There are 3 ways to turn a row about zero (a turn may also mirror it). The second row of each pair is the first, turned, with some noise. The first 30 pairs use one turn. New pairs use 3 turns, one after the other, and a turn may come again.
Some pairs, each with its turns in order after it:
[-11 -20  14  -4  18  -1 -26   7 -25]
[-38   1 -21  16   0   1  -4 -11  17] | Q489

[  3   0   7  31  26 -29   1  14  17]
[-20   1  35   2  21  21  12  11  10] | Q893

[-12   2   1 -30  21  18 -26  28  11]
[-12   6  18  24 -30 -19  30  -6  -2] | Q363

[-20   8 -17  28  -8   2   4  -6  30]
[ 30  -5 -12   1  16   2   7  -3 -33] | Q489

[-14  -5  -1  29 -14   5 -23 -17   0]
[ 12 -15   5  23   2  30 -13 -18  -3] | Q893

[-31  -4  19 -18 -11 -20  21 -20 -31]
[ 12 -22 -11 -10  30 -33 -25 -17  16] | Q893

[-25 -11 -21 -11 -20  -6   8 -24  16]
[ 10 -29  -7 -23  -4   1   3 -30 -22] | Q363

[ 31  27 -15 -18  11 -16  14   8 -28]
[  7  -8  31 -19 -24 -35   8  -2  28] | Q489

[ -6  26 -12  -5 -23  -1 -20 -20   1]
[-15 -18 -11  15   5   0 -16 -18 -27] | Q363

[-19   5  -9 -24 -25 -25 -26   5  18]
[ -7 -27  -2 -35  18  30  10 -12   1] | Q489

[ -5 -30 -19  20 -15  -4  30 -23  -4]
[-13 -48 -15  -5   6   8   1  -2 -12] | Q893

[ 30  17  18 -22  -3  23 -16 -18   8]
[-28  34 -23  20  -2   4   1 -17  -6] | Q363

[-26  19 -13 -27  27  17  25  21  10]
[-13  -6  20 -11 -15 -50  12 -17  19] | Q363

[  0  17  10  30  13   4 -30  -1  22]
[-15  -6 -15  -2  20 -22  -8   8 -36] | Q489

[ 18  29 -29  22   5 -12  17 -13 -19]
[-24 -29  19 -18 -35   0  -3  -5  23] | Q893

[-31  19 -19  17 -25  -2  25  -7   1]
[ -1 -41  -2 -22   2  -6 -28 -10   6] | Q363

[  7 -21 -27  -2 -29 -26  25  10  14]
[ 36  -7 -13 -31 -12 -10 -10  11 -21] | Q363

[-10 -27 -18  15  23   7 -28 -21 -17]
[ 18 -28   5  41  -3   0  23  -7  10] | Q893

[-17 -19 -11  10  -6 -19   3 -18 -14]
[ 14 -21  10 -15  18  16   5  -4  -8] | Q363

[-23  -8 -19  -6  -7 -14  -7  -4   7]
[  6  -4 -14  -7   7  17  20 -14   1] | Q489

[ 15  -3 -27   5 -10 -13 -11 -14  22]
[ 15 -10 -30   7   3  -1   4   4 -27] | Q363

[ 16  10 -11  13   9 -16  -8   5  -6]
[ -3  -3  21  -4 -12   9   8   6  18] | Q893

[-18 -12  31 -14  10   9 -18 -22 -31]
[ 35 -10   1  31  11 -29 -15  -2   4] | Q893

[ 16   4 -24  -4  -2  -6  31 -19  13]
[-32 -17 -19 -11 -11   4  -2  14   8] | Q893

[ 27 -20  18  -1   8 -11 -10 -17  -3]
[10 31 -7  8 16 25 11  1 -4] | Q363

[-21 -31   4  29  -1   6  14  -3   8]
[ 18   7 -30  34   2  16 -11  -3 -11] | Q489

[ 11 -28  23  12  28 -23 -13  23 -15]
[-24  -3 -37   0 -24 -15 -23  -1  19] | Q489

[ 12 -11  29  -4   6  15 -30  31 -17]
[-38  -4  -5  10  13 -13 -33   2  23] | Q489

[ 11  23 -20   3   4  25  26  15 -19]
[-21  -1   8 -19 -33 -22   6 -14 -17] | Q893

[ 21 -28 -30 -19  23  -9   9  -2  -7]
[  9  19 -17  -5 -14  -4  20  13  43] | Q489

New pairs, each followed by its turns in order:
[  0  11  23  26 -28 -17 -11  16   1]
[ -8 -33   4   3   8  -2 -22 -17  25] | Q893 Q363 Q363

[ 23 -11 -28 -24   5   7  26  28  15]
[-12   4 -19  13  -7   8 -29  46  -9] | Q893 Q489 Q893

[ 29 -25  -3 -19  29  25   1  23 -22]
[-29  27   0  32  -6 -11 -18 -31 -13] | Q489 Q893 Q893

[-31 -20  -2 -18  27  -3  30   1 -24]
[ -6 -13 -26 -29   7 -29   7 -24   7] | Q363 Q893 Q489

[ -9  -5 -19   9  27  -3  23  27   2]
[ -6  -4  33   7   5   5  11  26 -22] | Q893 Q489 Q489

[ 20  -7 -18 -13  -5 -27  -4  21  13]
[-20  20  12 -29  -3 -13  -6  17  -5] | Q893 Q489 Q489

[ -5   6  14  -7  -1 -31  -3  13  17]
[ 27 -13   3 -11   0  -7  18  20   5] | Q489 Q893 Q489

[ 15 -28 -10  30  -7  11  17 -14  -7]
[  7  16  27  -3  15  11 -27 -10  20] | Q893 Q363 Q489

[-18 -16   5  -8  27  11 -11   8  20]
[  1  18 -28   9 -24   9   9  11  18] | Q363 Q363 Q893

[ 27   8  -7 -14 -24  25   9 -14  30]
[14 33 -3 14 16 20 -4 -4 39] | Q489 Q489 Q893

[-14  13   9  21   8  12  29  30 -12]
[35  8 -7 30  5  1 16  4 -3] | Q893 Q893 Q363

[  5 -17  -1  -7 -23  15  20 -12 -27]
[  4  -3  23 -10  11  20 -21 -25   3] | Q363 Q363 Q363

[-28  24  28  27 -18  -9  -8 -30 -20]
[-10 -33  50   3 -14  18  -5  -5 -20] | Q363 Q893 Q893

[  6 -13 -30   1 -26 -25 -18  18 -20]
[ -3  -5 -41  -5  15  17  -4   7 -30] | Q363 Q489 Q489

[ 23  23  17  27 -28  28  22   8   9]
[-30   3  14  36   6  17 -23 -32 -18] | Q893 Q363 Q489

[ 23  28  -1  -1   2 -19  17   5  -6]
[ -1   5  -1 -27  15 -19   0   9  24] | Q489 Q893 Q489

[  4  -3  28 -27   5   3 -14 -25  -2]
[14 -3 -1  9 -6  2 -5 42  8] | Q893 Q363 Q363

[-24  27   1 -25 -31  26   6 -27 -10]
[ 14 -46  18  12 -14 -24  28  -4 -11] | Q893 Q363 Q893

[-26 -18   4 -11  20  -3 -24  20  29]
[ 13  15  13   6  33   2 -38   6 -16] | Q893 Q489 Q363

[ 30  16  27 -18  28 -11  -4  -4   3]
[ 30 -13 -11  31  13   8  23  11   8] | Q363 Q363 Q363

[ 24  30  23  14 -30  14  -1   0  -2]
[-14 -32   1  20  18 -25  24   1  13] | Q363 Q489 Q893

[ 28   3 -17  20  -9   7  -8   7 -28]
[ 24   4   3  -9 -25 -13  24   9  11] | Q893 Q893 Q893

[-26 -19  14  19  20  13  -7 -25   0]
[ -1   1  -6 -11   5  43  -1 -25  -4] | Q489 Q893 Q363

[ 21  20  -2 -11  -2  12   4  -5 -12]
[ -9  18  -9  10   7  15 -10   6  18] | Q893 Q489 Q489

[ 16   7  -3 -30  24 -28  21  -8 -11]
[ 14  27 -20  -4  11  19 -24  13 -23] | Q893 Q363 Q363

[ -4  28 -18  30 -20 -12 -31  12 -19]
[ -9  15  13 -16   8  -1   4  -2 -57] | Q363 Q363 Q893

[ 15  18  26  30  29  -3   2 -12   0]
[ 39 -16 -34  -5   6  -6   3  18   7] | Q363 Q363 Q363

[  2  -9 -27  -9 -14   1  30 -12  20]
[-39 -13  -5  15 -13  -2  -6  18  -8] | Q893 Q489 Q893

[ 20  29   4  10  17  31 -29  30  25]
[ 36  19 -20  12  -9 -21  -6 -23  41] | Q489 Q893 Q363

[-21   5 -13  30  20 -14  -6   9  20]
[-23   6 -34  24  12  13  -5   7   0] | Q893 Q363 Q893

[-26 -25  20   2   6 -29 -28  31  18]
[ 57  11  13  -9 -13 -20  15 -10 -15] | Q363 Q893 Q893

[-15 -16 -15  10  16  20  13  -5  15]
[ -1 -14 -22 -13  19  13 -16  12   4] | Q893 Q489 Q363

[-22 -27   4  12 -19 -17  10  19  28]
[ 21 -28 -19   3 -32   8  -1 -14 -18] | Q893 Q893 Q489

